The groups are shells around one centre, one inside the other: the same stretched ball of 3 dimensions in 8 sizes.
Known rows, each followed by its group:
-0.771,2.222,2.018,-3.285,-2.822,-1.541,0.487,-0.336,0.416,-1.217,0.840
Bot
0.875,2.166,1.125,-2.212,-1.938,-1.635,0.634,0.229,0.688,-1.602,0.071
kiba
0.646,1.991,1.675,-3.210,-1.950,-1.099,0.341,0.678,0.383,-1.832,0.407
nefev
0.140,2.227,2.813,-3.907,-3.255,-0.221,-0.259,0.375,-0.187,-1.650,1.028
bis
-0.821,2.252,1.853,-3.055,-2.777,-1.760,0.606,-0.481,0.527,-1.140,0.766
kiba
0.618,2.037,2.245,-3.673,-2.441,-0.514,-0.024,0.771,0.053,-1.885,0.677
Kago
0.555,2.430,1.741,-2.317,-2.927,-1.228,0.316,-0.203,0.392,-1.353,0.415
Tubot
1.691,2.132,1.009,-2.038,-1.694,-1.337,0.502,0.650,0.624,-1.870,-0.146
potu
-0.178,2.529,2.594,-3.084,-3.779,-0.722,-0.042,-0.431,0.016,-1.193,0.968
Kago
-0.328,2.271,2.897,-3.987,-3.454,-0.374,-0.198,0.104,-0.164,-1.483,1.165
Bot
-2.927,2.326,3.818,-5.220,-4.477,-0.744,-0.118,-0.921,-0.290,-0.802,2.130
bis
-0.738,1.955,2.860,-4.716,-2.817,-0.517,-0.063,0.506,-0.101,-1.685,1.262
nefev
-0.283,2.575,2.223,-2.613,-3.649,-1.192,0.224,-0.719,0.251,-1.031,0.801
Tubot
0.087,1.875,1.868,-3.766,-1.897,-1.129,0.358,0.700,0.354,-1.826,0.628
Fusug
-2.402,2.418,3.751,-4.880,-4.541,-0.572,-0.213,-0.851,-0.328,-0.865,1.989
Tubot
-0.895,2.543,3.068,-3.650,-4.201,-0.585,-0.163,-0.634,-0.149,-1.053,1.338
nefev
-0.889,2.600,2.433,-2.882,-3.904,-1.288,0.245,-0.982,0.229,-0.864,1.025
Bot
-1.007,2.491,3.388,-4.095,-4.319,-0.279,-0.335,-0.474,-0.323,-1.134,1.520
bis
0.059,2.031,1.637,-3.179,-2.088,-1.449,0.517,0.294,0.495,-1.603,0.508
Kago
-2.172,2.107,3.066,-4.834,-3.427,-1.081,0.170,-0.394,0.012,-1.124,1.643
Fusug
1.703,2.106,1.235,-2.331,-1.782,-1.074,0.350,0.791,0.485,-1.945,-0.032
potu
-0.931,1.920,2.659,-4.618,-2.636,-0.824,0.119,0.402,0.047,-1.624,1.207
kiba
-2.682,2.399,4.281,-5.499,-4.891,-0.139,-0.475,-0.764,-0.593,-0.902,2.298
potu
-1.989,2.404,2.546,-3.614,-3.686,-1.664,0.467,-1.084,0.315,-0.752,1.328
Fusug

New rows. What belongs after each?
-1.710,2.398,3.900,-4.935,-4.545,-0.050,-0.492,-0.447,-0.524,-1.118,1.920
Fusug
-1.580,2.274,3.782,-5.084,-4.176,-0.070,-0.444,-0.170,-0.486,-1.275,1.849
kiba
0.671,2.343,1.591,-2.330,-2.644,-1.299,0.388,-0.042,0.460,-1.446,0.322
Bot
-0.164,1.941,2.011,-3.791,-2.172,-1.126,0.332,0.494,0.307,-1.707,0.737
Kago
0.637,2.377,1.210,-1.882,-2.452,-1.744,0.639,-0.257,0.684,-1.324,0.150
kiba
-0.654,1.996,2.332,-4.076,-2.542,-1.062,0.256,0.277,0.196,-1.560,0.989
Tubot
0.023,1.967,1.809,-3.488,-2.070,-1.266,0.412,0.457,0.394,-1.693,0.598
Kago
1.073,1.996,2.063,-3.518,-2.161,-0.465,-0.016,1.010,0.093,-2.039,0.498
potu
1.623,2.256,1.267,-2.042,-2.134,-1.122,0.345,0.477,0.483,-1.769,-0.014
potu
-0.283,1.904,2.670,-4.560,-2.527,-0.472,-0.054,0.757,-0.067,-1.839,1.080
kiba
-2.656,2.367,3.477,-4.751,-4.307,-0.977,0.027,-0.986,-0.139,-0.778,1.915
Kago
-0.327,1.847,2.324,-4.348,-2.186,-0.842,0.182,0.726,0.140,-1.826,0.930
Fusug
1.555,2.120,0.907,-1.991,-1.615,-1.501,0.600,0.573,0.702,-1.826,-0.163
potu
0.146,2.404,2.358,-3.054,-3.330,-0.766,0.029,-0.134,0.093,-1.371,0.796
Bot
-1.122,1.862,3.048,-5.164,-2.793,-0.480,-0.083,0.566,-0.158,-1.699,1.435
potu
0.815,2.445,1.734,-2.231,-2.925,-1.115,0.249,-0.113,0.358,-1.409,0.357
kiba
-2.235,2.689,3.738,-4.224,-5.104,-0.596,-0.252,-1.316,-0.323,-0.614,1.920
potu
-0.876,2.280,1.736,-2.892,-2.766,-1.918,0.693,-0.597,0.602,-1.070,0.716
potu
-0.132,2.357,1.596,-2.455,-2.749,-1.720,0.594,-0.444,0.580,-1.187,0.490
Tubot
0.728,2.101,1.580,-2.850,-2.115,-1.204,0.385,0.455,0.436,-1.719,0.331
Bot
-1.957,2.723,3.509,-3.860,-4.998,-0.727,-0.172,-1.339,-0.227,-0.618,1.748
potu
0.764,2.143,1.502,-2.663,-2.151,-1.285,0.424,0.355,0.479,-1.671,0.286
Bot
0.976,2.058,1.980,-3.304,-2.265,-0.628,0.062,0.808,0.157,-1.918,0.478
kiba
0.120,1.865,2.475,-4.390,-2.267,-0.452,-0.036,0.967,-0.015,-1.969,0.905
Fusug
-2.593,2.451,3.900,-4.979,-4.759,-0.516,-0.264,-0.967,-0.389,-0.794,2.098
Kago
-1.630,2.639,2.567,-3.052,-4.165,-1.542,0.349,-1.365,0.265,-0.617,1.241
kiba
-0.046,1.935,2.646,-4.426,-2.549,-0.384,-0.105,0.804,-0.081,-1.879,1.016
kiba
-2.852,2.322,4.039,-5.442,-4.597,-0.466,-0.274,-0.791,-0.429,-0.881,2.225
bis
-0.620,1.997,3.050,-4.791,-3.014,-0.264,-0.215,0.550,-0.233,-1.711,1.327
Kago
0.615,2.248,2.067,-3.028,-2.767,-0.779,0.094,0.291,0.174,-1.626,0.572
Bot
-1.734,2.552,3.355,-4.057,-4.505,-0.705,-0.133,-0.949,-0.190,-0.842,1.648
Bot
-0.142,2.189,2.918,-4.145,-3.281,-0.229,-0.261,0.358,-0.210,-1.630,1.148
Kago
0.486,2.034,2.071,-3.524,-2.328,-0.767,0.136,0.643,0.181,-1.816,0.621
Bot
0.540,2.197,2.189,-3.277,-2.741,-0.677,0.043,0.396,0.119,-1.683,0.653
Bot
0.343,2.324,2.291,-3.139,-3.091,-0.707,0.024,0.100,0.092,-1.508,0.731
Bot
-0.874,2.021,2.085,-3.807,-2.451,-1.462,0.472,0.032,0.388,-1.419,0.909
Fusug
0.281,2.348,2.504,-3.301,-3.305,-0.527,-0.098,0.084,-0.013,-1.500,0.847
Kago
-0.325,1.846,2.623,-4.649,-2.384,-0.516,-0.014,0.832,-0.036,-1.881,1.074
Fusug
-2.196,2.392,4.040,-5.185,-4.667,-0.149,-0.449,-0.608,-0.530,-1.009,2.095
bis
-1.153,2.368,3.361,-4.369,-4.063,-0.338,-0.287,-0.315,-0.296,-1.214,1.548
Bot
-2.763,2.603,3.275,-4.046,-4.671,-1.343,0.189,-1.564,0.019,-0.458,1.820
potu
